The groups are shells around one centre, one inside the other: the same stretched ball of 5 dimensions in 10 sizes.
Known rows, each followed by its group:
[ -7 -48 -30  35 -22  52   8   3  -4 -58   3 -70  -6  81  58   9  23   9
  27]  Zit
[ 11 -36 -31  36   1  44  28 -12  -9 -44   7 -58 -16  68  40  12 -11   0
  48]  gepe
[ 39 -44 -36  35  15  48  25  11   9 -43   0 -36 -22  72  27  26 -20   2
  20]  vira
[ 35 -46 -38  28  35  22  30   7   2   5  11 -20 -26  36  -1   7 -21 -11
  36]  vira
[  8 -63 -32  26  10  27  11  24   4  -2  13 -31 -10  45  19  -2  21  -1
  20]  vir
[ 10 -57 -22  22  14  29  32   7   3  -7  24 -31 -10  47  20   4  -1  -4
  43]  Vevit
[ 35 -58 -48  38  23  33   1  36   7 -10  -7 -25 -23  51   9   7  10   0
  -5]  Dis
[  8 -38 -47  22  -2  34   3   2   7 -26   3 -55 -18  58  31   8  11  -8
  24]  Zit
[ 32 -43 -56  27  18  29  -2  21  13 -11  -6 -34 -27  50  11  11   4  -9
   3]  Zit
[ -6 -29 -22  28   8  26  46 -39 -22 -17  27 -59 -15  44  30  -3 -20 -11
  90]  lib
[  9 -47 -24  48  -2  51  28  -2 -17 -52   4 -58 -11  74  46   9  -2  11
  42]  vur
[ 30 -64 -41  38  19  35   4  37   5 -12  -3 -25 -18  53  14   6  14   4
  -2]  vir
[ 36 -60 -38  38   9  51   9  35  13 -43  -6 -32 -17  75  30  22   4  10
  -6]  Dis
[ 17 -63 -23  17  18  27  29  20  13   0  24 -19 -10  45  14   7   0  -4
  29]  Nomed
[ 43 -57 -42  37  33  31  16  30   6  -6  -2 -16 -25  47   3  11  -7  -1
   7]  Nomed
[-10 -59 -18  27  -6  37  25   5  -5 -24  22 -49  -2  58  40  -1  18   4
  44]  Nomed
[ 22 -48 -55  35  -3  45 -15  29  11 -41 -15 -51 -20  71  34  14  24   3
 -13]  lib
[ -8 -35 -29  44  -9  43  23 -21 -26 -46   7 -74 -12  65  49  -1   4   3
  60]  Nomed
[ 46 -52 -53  29  17  42  -1  37  25 -28 -11 -26 -25  66  16  25   1  -1
 -17]  tabo
[  9 -45 -25  52  -4  54  26  -4 -20 -58   0 -64 -13  78  49  10  -2  12
  42]  lib
[ 34 -63 -32  24  32  25  25  28  13   8  15  -9 -18  40   0   8  -6  -5
  18]  vir
[ 37 -59 -36  21  30  27  22  27  18   3  12 -11 -20  43   2  13  -8  -7
  14]  gepe
[-16 -23 -33  39 -14  40  23 -38 -28 -47   9 -86 -14  64  53  -2   1  -3
  73]  Zit
[ 17 -27 -53  39   3  38   4  -8  -8 -38  -9 -63 -26  62  31   9  -2  -6
  30]  Zit
[ 28 -43 -39  20  23  27  25   5  11  -6  13 -28 -22  45  10  12 -15 -12
  33]  Nomed
[ 21 -56 -42  43   7  41   1  27  -2 -30  -8 -43 -17  63  28   6  17   7
   4]  gepe
[  6 -60 -25  32  -4  45  16  18   1 -36  10 -46  -6  68  40   8  16   8
  22]  Vevit
[-19 -56 -27  31 -11  34   9   5 -13 -22  14 -60  -3  55  42 -10  33   3
  38]  vira
[ 44 -61 -30  31  31  37  30  27  12 -13   9 -12 -20  54   8  18 -17   1
  15]  gepe
[ 48 -43 -41  40  35  35  29  10   0 -17  -1 -24 -30  51   5  17 -29  -4
  27]  vur
[ -3 -41 -40  46  -1  34   7  -6 -24 -28  -1 -66 -16  54  36  -8  17   1
  41]  vur
[ 29 -37 -33  44  26  34  37 -10 -17 -21   6 -40 -25  50  16   7 -27  -3
  53]  tabo
[ 42 -54 -39  39  28  37  20  24   5 -18  -1 -23 -24  55  10  15 -11   1
  12]  Vevit
[ 38 -57 -36  41  32  31  23  23  -3  -7   2 -20 -23  46   5   7  -9   1
  19]  vira
[  8 -33 -31  41   9  35  32 -21 -21 -30   9 -58 -19  54  31   2 -14  -3
  62]  vir
[ 31 -29 -36  38  17  42  35 -15  -6 -39   4 -48 -25  63  26  19 -33  -4
  49]  tabo
[ 44 -46 -49  35  31  30  12  20   7 -10  -5 -24 -29  48   4  13 -12  -6
  11]  Dis
[ 50 -53 -46  29  20  45  10  34  25 -32  -6 -22 -24  69  17  29  -9   1
 -10]  vur
[  1 -59 -28  37  -6  44  11  17  -5 -37   6 -52  -7  67  42   4  23   9
  21]  Vevit
[ -4 -33 -23  34  -5  42  37 -27 -17 -43  17 -67 -11  65  46   6 -11  -1
  69]  vira
[ -3 -59 -28  12  -1  28  13  16  12  -8  22 -38  -5  50  28   1  23  -5
  27]  lib
[ -9 -33 -33  28  -2  29  23 -23 -16 -21  16 -64 -14  49  35  -4   2  -9
  63]  Dis
[ 40 -54 -27  26  41  24  44  10   5   7  20  -9 -22  37  -3  11 -30  -8
  41]  tabo
[ 23 -54 -36  36   2  49  10  23   8 -44  -2 -43 -14  74  36  18   7   7
   7]  gepe
[ 45 -29 -45  39  27  40  29  -6  -1 -32  -3 -39 -32  60  16  22 -36  -6
  36]  lib
[ 28 -55 -25  26  17  39  33  13  10 -23  15 -26 -15  59  21  17 -14   0
  30]  Vevit
[ 33 -53 -40  21  34  19  21  19  12  13  13 -14 -23  34  -4   6  -8 -12
  22]  vur
[ 21 -38 -39  45  14  38  21  -5 -15 -30  -2 -51 -23  57  26   6 -10   0
  40]  vir
[ 22 -36 -48  46   4  45   6   3  -8 -44 -12 -58 -24  68  34  11   0   2
  21]  Dis
[ 28 -45 -54  45  12  38  -5  21  -3 -28 -16 -46 -25  59  22   7  12   1
   2]  tabo

New rows, each followed by its group:
[ 33 -67 -43  44  19  38  -1  44   4 -16  -9 -25 -19  56  15   6  19   8
 -11]  tabo
[  5 -35 -25  29  21  20  44 -26 -19  -1  25 -44 -18  34  16  -5 -21 -12
  79]  lib
[ 20 -40 -47  39   1  45   3   9   0 -44  -9 -55 -21  70  36  13   6   2
  14]  vir
[ 14 -29 -40  39   7  37  23 -17 -14 -34   3 -59 -22  58  31   7 -13  -5
  50]  vir
[ 11 -41 -24  36  10  37  38 -13 -13 -28  16 -48 -15  56  31   7 -15  -1
  59]  Vevit
[ 14 -52 -31  45  20  28  24   5 -20  -8   7 -39 -18  43  17  -6   2   1
  42]  Zit
[ 19 -54 -31  48  13  40  20  13 -14 -27   1 -42 -16  58  27   3   3   7
  28]  Nomed
[ 48 -72 -35  31  26  42  14  50  23 -17   0  -7 -18  61  10  22   0   6
 -14]  Dis
[ -4 -51 -18  45   2  38  33  -9 -26 -29  14 -56  -8  56  38  -5   4   7
  59]  vur
[ 28 -34 -57  40  15  33  -1   7  -3 -23 -12 -48 -29  54  18   7   1  -6
  15]  lib
[-10 -40 -25  33   2  28  30 -21 -22 -17  20 -59 -11  46  33  -8   2  -5
  69]  Nomed
[ 35 -85 -28  28  22  37   9  61  23  -5   7  -3 -10  55  11  12  20   9
 -18]  lib
[ 35 -66 -33  21  16  40  15  39  27 -20   8 -16 -14  63  18  21   3   2
  -4]  Dis
[ -2 -44 -41  49 -18  51  -4   6 -15 -58 -11 -75 -13  78  55   3  27  11
  19]  Zit
[ 48 -64 -27  35  28  45  32  32  14 -26   6 -12 -18  64  14  25 -19   7
   9]  tabo
[-14 -27 -37  39 -18  43  12 -25 -22 -51   3 -85 -13  69  55   0  11   0
  55]  tabo
[ 35 -57 -32  37  28  34  27  20   0 -12   6 -22 -20  50  10  10 -10   1
  23]  Vevit
[ 15 -62 -19  21  16  31  35  14   7  -7  25 -24  -8  49  19   7  -2  -1
  37]  vir
[ 36 -51 -38  18  26  29  22  19  20  -5  12 -18 -21  47   6  17 -13 -10
  18]  Nomed
[  4 -22 -37  36  -3  40  26 -31 -16 -45   6 -72 -20  64  42   8 -14  -6
  63]  tabo
[ 42 -57 -29  31  19  48  30  24  17 -36   6 -22 -17  71  23  28 -18   5
  13]  tabo
[-25 -54 -18  37 -14  36  22  -8 -24 -29  19 -67  -1  57  49 -12  26   6
  58]  tabo
[  7 -33 -29  40   6  38  34 -22 -20 -35  10 -60 -17  59  35   5 -14  -2
  63]  vir
[ 34 -34 -35  41  32  31  41 -13 -14 -15   8 -35 -28  46  10   9 -35  -7
  56]  lib
[ 29 -51 -38  39   7  48  12  20   6 -42  -5 -41 -18  72  32  18   0   6
   9]  Vevit
[ 37 -57 -35  21  27  30  24  24  19  -4  12 -14 -19  48   6  16 -10  -6
  16]  Vevit
[ 40 -62 -45  16  24  30   4  42  31  -2   4 -11 -20  50   4  17   6  -6
 -11]  tabo
[  3 -22 -31  40   2  40  37 -37 -25 -43  10 -71 -19  61  41   6 -22  -5
  76]  Zit
[ 26 -57 -21  30  26  32  41  10   1  -8  20 -21 -15  47  13   9 -17  -1
  42]  vir
[ 31 -54 -36  24  12  41  17  23  19 -27   6 -29 -17  64  23  20  -3  -1
  10]  gepe
[ 25 -65 -22  45  16  44  29  23  -6 -29   6 -30 -12  63  26  10  -1  12
  23]  tabo
[ 20 -56 -20  45  23  34  39   4 -18 -15  13 -33 -15  49  19   1 -11   5
  48]  lib
[ 36 -49 -50  30  22  31   5  24  11 -12  -4 -28 -26  51   9  12  -1  -6
   4]  vir
[ 32 -54 -51  32  11  40  -5  34  15 -26  -9 -34 -22  62  20  15  13   0
 -11]  Nomed
[ 21 -34 -39  28   2  45  21  -5   6 -44   4 -53 -20  70  36  21 -13  -4
  33]  tabo
[ 30 -49 -49  46  18  36   2  22  -6 -22 -12 -39 -25  55  17   5   7   2
   7]  vur
[ 26 -37 -34  40  20  36  34 -10 -11 -26   6 -44 -23  55  22  10 -23  -3
  49]  vir
[ 31 -68 -28  23  24  32  23  34  17  -4  15 -12 -14  50  10  12   1   0
  11]  Vevit
[ 13 -26 -38  50   2  46  24 -22 -23 -52  -4 -70 -23  69  42   9 -15   1
  53]  Zit
[  0 -72  -9  26   5  36  35  17  -1 -15  28 -31   0  55  31   1  12   7
  40]  lib
[ 24 -44 -49  42   8  40   0  16  -2 -32 -11 -49 -23  62  27   9   9   1
   9]  vir
[ -9 -28 -41  30  -3  28  14 -24 -17 -22  10 -70 -17  49  35  -6   6 -10
  59]  Zit
[ 20 -43 -28  37   8  45  32  -3  -4 -41   8 -47 -16  67  34  15 -14   3
  42]  gepe
[ 31 -48 -43  48  11  46   8  18  -4 -40 -11 -45 -22  68  28  13   1   6
  10]  Nomed
[ 20 -63 -29  23   7  40  17  27  17 -23  12 -29 -10  62  27  14   9   3
  12]  gepe
[  4 -50 -36  44  -5  44   6  10 -11 -41  -3 -59 -13  68  42   3  19   7
  23]  Vevit
[ 30 -38 -43  28  21  31  21   2   4 -15   5 -35 -25  50  13  13 -16  -9
  31]  gepe
[ -4 -49 -39  29  -7  34   1   9  -3 -24   5 -57 -11  57  36  -2  27  -1
  24]  Nomed
[  4 -44 -15  24   2  41  46 -16  -3 -34  27 -49  -8  63  39  12 -16  -1
  65]  lib
[  7 -66 -24  25   2  38  16  25   8 -20  15 -35  -5  59  31   6  20   5
  18]  gepe
[ 18 -34 -47  36  13  31  13  -5  -8 -21  -1 -51 -25  51  22   5  -5  -7
  35]  Nomed
